The rows of a group lie close to one hidden flat surface of 10 dimensions, which passes through zero. Surfaces can cross.
Known rows, each followed by its group:
[-16  32 -11   3  -9 -20  10 -19   2 -20  29  -3 -37 -24 -16  -3  10]
M
[-39  -9 -33 -13  -6  -6 -12 -40  16 -13  14   9 -25   9  -6   0 -41]
F
[ -7  29 -13  30 -19   6   1 -18 -29  -6   5  -2 -13  -1  -1  22  -3]
Y
[  1 -24 -20  12  35   4 -23  25  23   1   1  -2  34  18  17   2 -23]
R
[ -1 -31  13  15  -1 -12  35  17 -22 -38 -26   8   3  -1   9  38 -20]
M
[-60  21  14  -4 -30  -5   2  -6 -16  -6  46  11  -7   9 -23 -20  -2]
B
[ -2  -6  23 -21 -51   2 -23 -23  -3 -15 -14  -9   3  26   4 -20  -6]
B
[-19   8  -4 -14 -21 -29   3 -29   5 -38  15  -4 -16   0  -8 -17   2]
F
[-26  17  -5 -22 -16 -14   5 -36  28  -3   0   5 -20 -11 -41 -19 -11]
M
[-35   5  -6   6 -11   4  -7  15   2  11  16  17 -13  -5 -21  -6 -15]
M
[ 18  -9   9 -22  22  12   2  -3 -16  26 -31   4  28   6  -7 -20  16]
M
[-15   8 -16  -1  26  -9  37   4  10  -3  13   5 -21 -31   0  21 -20]
R
[ -5 -21 -10  -7   2  -1 -17  13  17 -20   8  -6  -7   4  31   1 -23]
B
[ -7 -15 -11  27  18 -16 -19  10 -13 -26  33  -2 -14   5  10  11  22]
F
[-27  -4  -9 -15  11 -19  21  18 -29 -18  12  18   1  -6   6 -12 -15]
F
[-32  -4  -8   2  34   0   4  -6  35  10  19   1  18   3 -22   0 -17]
B
[ -5 -22  23  13  26   8 -18  24 -22   2  -1  -1  18  11 -15 -10  28]
B
[-22  15  -6 -11  -7  -9   0   3  -6   3 -12  13 -20 -17 -38 -22 -11]
F
[-18  17  11  -9 -18 -19   5  -6   0 -20   6  -1 -23 -16 -28 -22  14]
F
[-12  15   1  16  -1 -12  -5  15  -5 -37  22 -17 -36 -26  15  10   6]
F
[  4  24  17   2   5  -1  36   5   0  17 -18   3  41  -7 -29 -15   5]
Y
[  9  47 -14  -2 -41  10  16   3   3  29  17   4  -1  -7  24   0 -22]
Y
[ -8  25 -24   8 -31 -14 -19  24 -23 -32   9  -1  -3  -3  13 -32 -13]
B
[ 16  -6   3  24   5  -9  -8 -13  23  -4  15  -3 -17  -1  -1  22  27]
Y
[ 11   3  -6  10  11  15 -31  19  14  19 -14 -11  24   8 -11 -15   0]
M
[  1 -19   4 -13 -16  29 -39  -7 -24   2   5 -11 -39   7  31  12   4]
F
[ -8 -25  10 -15  -8  11 -22  26 -15  22  -5  24  -6  11  -8 -16   9]
B
[ 25  -3  44  11 -17  12   1   6  21  15  -2 -11  21  13  14  16  20]
M
[-15 -37  -1   0  27   3 -19   6 -19  30  25  27   8  22 -11  -8  22]
R
[-16  -3 -53   9  17   6 -25  -5  16 -19   0  -7 -17  -7  13  12 -51]
F
[ -9  25 -19 -23   4  -9  32  -8 -16   1   5  13  27   0   8 -16 -23]
Y
[ 17  -9 -20  12 -33  -5 -19  32  -8  16  -2  32 -11  10   4  -7  -3]
B
[  9 -26   3 -10  26  16  -1  -2  22  -3 -11 -18  -4  -6  36  29 -20]
R
[  7  20  23 -14  -2   6  -5  16  19   6 -17 -21  -7 -26 -20 -24  10]
R
[-21  -9  16  -8 -20   4 -23  -4   8  11 -23  12  17  21 -47 -35   2]
Y
[ -9  44 -36  24 -14  -3  23   0  -6  15   8  15 -16 -21 -14  18 -27]
Y
[-15 -10  17  -4  -9 -16 -13  51  30 -36 -26 -16  25  -5  -2 -34 -31]
R
[-19  -6 -14 -11  -2  -2 -17  -4 -21 -22 -17  -2  -7   5 -10 -22  -9]
B
[ -9  -8 -13  -8  26 -10 -34   7  -6 -13  -3  -3 -14  -8 -27 -37  14]
R
[ -4  -4  11 -34   1 -21   5 -13  16  -1  27   8 -35 -14  -8 -19  27]
Y
[  3  18 -22   8   7  21  -9   5   2  11   1 -13  -9 -18  17  14 -24]
R
[ -6 -44  20   5   8  -6 -15   7  46  11  22   9 -25   6  -6  24  16]
B
[ 23  28  -7   1 -11  10   2  -5   1  12 -18 -15   4  -9   3 -11  -4]
F
[ 19   9   9 -21  -4   2 -16  14   3 -15 -31 -26   8 -15  12 -26   1]
M
[-11 -36  16 -20  21  12  -3  11 -27   2  -9  16 -23  -6  -3   9   8]
F
[  5 -21  -4  23 -22  -8 -10   3  23 -22  14  -5  -5  18  34  32 -23]
M
[ -5 -22   5 -15 -23   3   3 -36   4 -13 -11   4 -26  11  14  24 -19]
R
[-17  -7  -4 -13   8   2  27 -31   0   2  31   5 -24  -6  30  38 -13]
M
[ -2 -12 -13  -2  34 -14 -22   1   4  -7  -1   4  -2   0 -33 -33  28]
R
[  4 -19 -10   2  -3  -9 -35 -16   5 -25  31  -8 -42   6  17   5  25]
Y
[ -8   3  36  12  -1   3  27 -24  16  17  20  -6  10   6 -18  28  27]
B
[ 17 -22 -23  -1  44   1 -11  -9  16  -5  -6 -11  17   8  16   6  -3]
R
[ 26   5  -3 -22   5   3  26 -42  11   0  23 -17   3   4  52  28   6]
M
[ -4 -18  19  -3 -28  21   4 -31 -11  16  -5   9  -3  23   1  26  -5]
Y
[ -7 -12  -9  25   8  -2  -7   9   1   9   1  13  17  14 -12   9  -3]
Y

New rows. What belongs after each?
[ -3 -24  18   8  -2  -8 -15   5  47  10  23   3 -21   0 -18   9  19]
B
[ 14  24   3   3  -3  30 -21   1  12  45  -4 -12   1  -7  -8  -6   9]
R
[ 21  27   6  14  -6 -22  16   9   5 -20   5 -16  22  -6  13 -10  19]
F
[ 26   4  22 -37 -49  11 -12  -8  23  29 -22   1   5   9  14 -25 -10]
B
[ 16 -26  21  30   1  -3  12  16 -12 -25  -1  -6  -4   8  26  46  12]
M
[ 14  -2  12   4   6   1   2  19   2  14   6  -1 -22 -18  -7   0  28]
B
[-31 -12  21   5  37  10  -4  35 -36 -16  27 -14  10  -2  16   3  16]
B
[-22 -13  16   2   9  -5 -11  65   3 -16  -1  -7  21  -3   5 -20 -15]
R
[  4  -8   8 -13  45  21 -12  33  -7  14   3 -17   3 -18  17  -4  10]
R
[ -4 -14 -14 -20 -17   9 -32  -6  12  15  14   9  -2  24  17 -18 -14]
M
[ 24  32  -1   4   2  -3  24 -12  -1  25  24   1  19  -1   6  -7  32]
M
[ 18   4  -7 -26 -39  -8   3 -39  42 -19 -14 -14 -30  -6  24   9 -29]
B
[  0  39  -5  -4 -19  -8  -4  -3 -19 -11  21 -12 -28 -16   9 -19  20]
Y
[-18  31  -1  33  -1  -3  16  18 -28   5  25   2  42  15 -12  -6   8]
B
[ -6  24   3  -3   9   7  20  26 -16 -19 -18 -20   0 -33  11  -2 -19]
M
[-21   5  24  -9  -4   2  -8 -29   8   4  -5  -4  -4   5 -48 -17  23]
B
[-16  -2  10  26 -39   1 -22  18  24  -1  26   2 -15  15  -1   6 -11]
M
[  0 -30   3 -30  14   9  -6 -13  23  10  -9   4 -24  -4   0  12 -13]
B
[  0   0   1 -12  -3 -14  46   3  -5 -12  -4  11   8  -8  19  13 -25]
R
[ 23 -12  27 -18 -28  -7  -8   0  19 -15 -32 -15   7  11   8 -13   4]
M
[ -9  -7  11 -15   7  12  14  26  -4  26 -19  14  45  10   1 -10 -23]
Y
[ 12   4   9  22 -22 -14   6 -33   5 -12  -2  -3  -4  11 -21  16  23]
B
[-10 -22  23 -16  -6   9 -15  11  12  18 -18   9  -5   3 -26 -16  -2]
Y
[  7 -13 -16 -11  24   9  13  -9 -15 -15 -14 -10  -3  -7  34  28 -22]
B
[ -5   7  -2  35 -11   9 -21  14  -7  36  22  19 -13   5 -36   1  28]
F
[ -2 -11  -6 -33  -7  -3 -12 -29  -5 -16   1  -3  17  22  27 -22 -13]
Y
[ -4 -18  25  -4   1  -5  -1  83 -26 -16 -18   7   4 -15  10 -23  -1]
F
[ 13 -31  -1  -1  10   3 -32  26  18   7 -12   3   7  13   4 -18   0]
B
[  1  16   7  11  26  -2  27   6 -17  -7 -27  -9  27 -12 -23  -1   7]
Y
[  4 -33  25  12  -8   2 -41  46  13 -26   4 -19 -19   4  24   4   4]
F
[  6  30  -4  10  39  18   9  -2  10  15 -10 -25  14 -25 -14   6   6]
M
[ 13 -19 -16 -10  47   9  -1   6 -41   2 -27   6 -15 -14  -1   8  15]
F
[-17   1 -22 -20  18  14  18  -6 -11   0 -17  -1 -14 -20  16  17 -41]
F
[ -5   8 -24  15   3   6 -20 -18  54  18  12 -14  12  12  -1  10 -32]
M
[ 14  32  11  -8 -23 -10  26  -5  12  -6  -1 -11  11 -13   9  -8   0]
M
[-10 -12  20 -34  -6  22   8  -9 -22  14  -5   6  -1   3  22   7 -16]
B
[ 18   5 -13  33  11  -8   0  17 -17  12  -7  12  14   1 -20   0  19]
B
[  4  13 -11  40 -10 -11  -7   1  25   8  23   5   7  11 -23  11  10]
M
[ -9   0 -19 -11  18   9  12 -30 -43 -26 -34 -10  20   9   8   5 -28]
B
[-14 -37  31 -20  25  25  -3  32 -31  15  11   8 -18  -5  20  11  14]
B
[-35  -4 -26  -5  14  21 -37  17 -21  14  35   9 -31  -1  18  -8 -11]
M
[ 13  -6  10  -2  -7  -5 -13  -8   6  -4  20 -10   3  15  18  -3  24]
Y
[-15 -11  12  17  -3   6 -17  55  37   9 -18   2  -9 -19 -25  -2 -27]
F
[ 22  14  11  -8 -10  -5   6   8   7  -2  14  -5 -52 -33   9   4  22]
B
[-17 -28 -17 -24  -3 -14  -2   9 -47 -16  -6  32 -16  15   8 -17 -10]
M
[-36   6 -44   0  43   5   0  -8 -13   6   5  13 -12 -11 -32  -7 -20]
M
[-16  -5  -1   5   1  -3  11   6  19  -3  35   6 -10  -5  18  23 -19]
B
[  6 -17  10  -1  -7  15  -7 -15  38 -12 -15 -27 -31 -13  15  34 -19]
R
[ 28  -9 -12  15 -42  -8 -14  19 -14   0  -7  23 -28   6  11   7   7]
B
[ -3  -8  17 -11  18  16 -11   5  38   9  -8 -14 -30 -27  -8  14  -4]
R
[ 15  26 -42  31  -1 -20   0  28 -23 -19   0   5   5 -10   8  -7  -7]
B
[ -2  20 -13 -12  18  12  13 -20  -2  25  23   0   3  -7   8   5   5]
M
[ 12  -9  -7 -13  16   8 -15 -45   6  15 -33  -3 -27  -9 -35   6  18]
F
[ 10 -24   8   0  20   5   2  15  10  25   5  13 -24  -7  -6  21  11]
B
[ 22  12  -3 -20   4 -21   9 -23  50  -5  -5  -9 -20 -25 -11 -11  10]
Y
[ -9   4   3  -9   5  14  45  -2 -36  16  14  16  10  -1  25  30 -14]
Y
[ 27   7   5  33  -4  -9 -10   7  22  -3 -16 -16  21   2 -24  -5  22]
M
[ 17  -5 -10   9  27   3 -10  10  10 -19 -17 -29  36   5  20  -3  -7]
B
[ 28  -2 -18  27  21 -10  16 -16  16 -13  14 -13  12   4  32  36   5]
Y
[ -7  30 -17  23  -2  -4  -9  14 -31   0  17   5  -3  -4 -18 -16  18]
R
[-28  13  -3   0   0  -2  11 -32 -28 -47   3 -24  15   5   6   6 -12]
B
[ 27  37 -11 -14 -16  19  -6  -8  15  13 -34 -23  12 -13   6 -22 -17]
R
[  5  -7 -40  15  -7 -12 -33  -8 -10 -18  22   1   4  28  18 -10  -2]
F
[  1  24  -1  -1 -35 -25  37   0  -2 -11  16  12  11   5  15   2 -11]
M
[-17  -7 -21  14   2   1 -42  34 -16   7  -3  22 -23  -4 -30 -23   0]
F
[ -1   7   1  -7   7   9  -6  -5  -6 -15 -18 -22  44  15  13 -12 -13]
B
[ 20 -21   6   1  -9 -19  24   7   0  -6 -47  15  43  24 -15  -5 -10]
M
[  6   1  19 -26  42  18  -2  44  26  37  11 -12   3 -29  14 -16   8]
B
[ 15   4   3 -25 -26 -20   8 -11  -1 -10 -12   8   7   7  -2 -30   2]
M
[ -5  -7  24 -42  -9  16 -13   7  31  22   5  -9   4  -1  13 -22  -9]
B
[ 24  24 -21   6 -21 -19  36  -2  -9   4  28  18  31  18  34  -1  -2]
M
[-13   2  21 -31 -18  10 -17  -1  21  25   1   1   5   6 -16 -33  -2]
B
[ 24 -24  -5  -6  -9   6  -2   6 -16  -1 -17  11 -23   0  30  24  -4]
B
[ -1 -28  38   0 -18  36 -12  14 -20  23 -18   0  15  25  10  18  -3]
Y
[ 19  -5   0   8   6  -2   6 -46   3 -17 -35 -20  12  11 -12  20   8]
B
[ 14  -1   9   8 -18 -22 -15   5  12 -47 -26 -23 -17 -10  -4  -9   7]
M
[ 29   5 -10  13  -4  -4 -29   0   1 -14  24 -21  -9   5  39  -5  27]
M
[ 21 -13  26   4 -31  29 -13   3  15  25   4  -7 -24   8  33  32   3]
Y
[ 15  -9   3   7  18 -21  29  -8  39 -10  -8 -10  20  -5   6  21  -5]
R
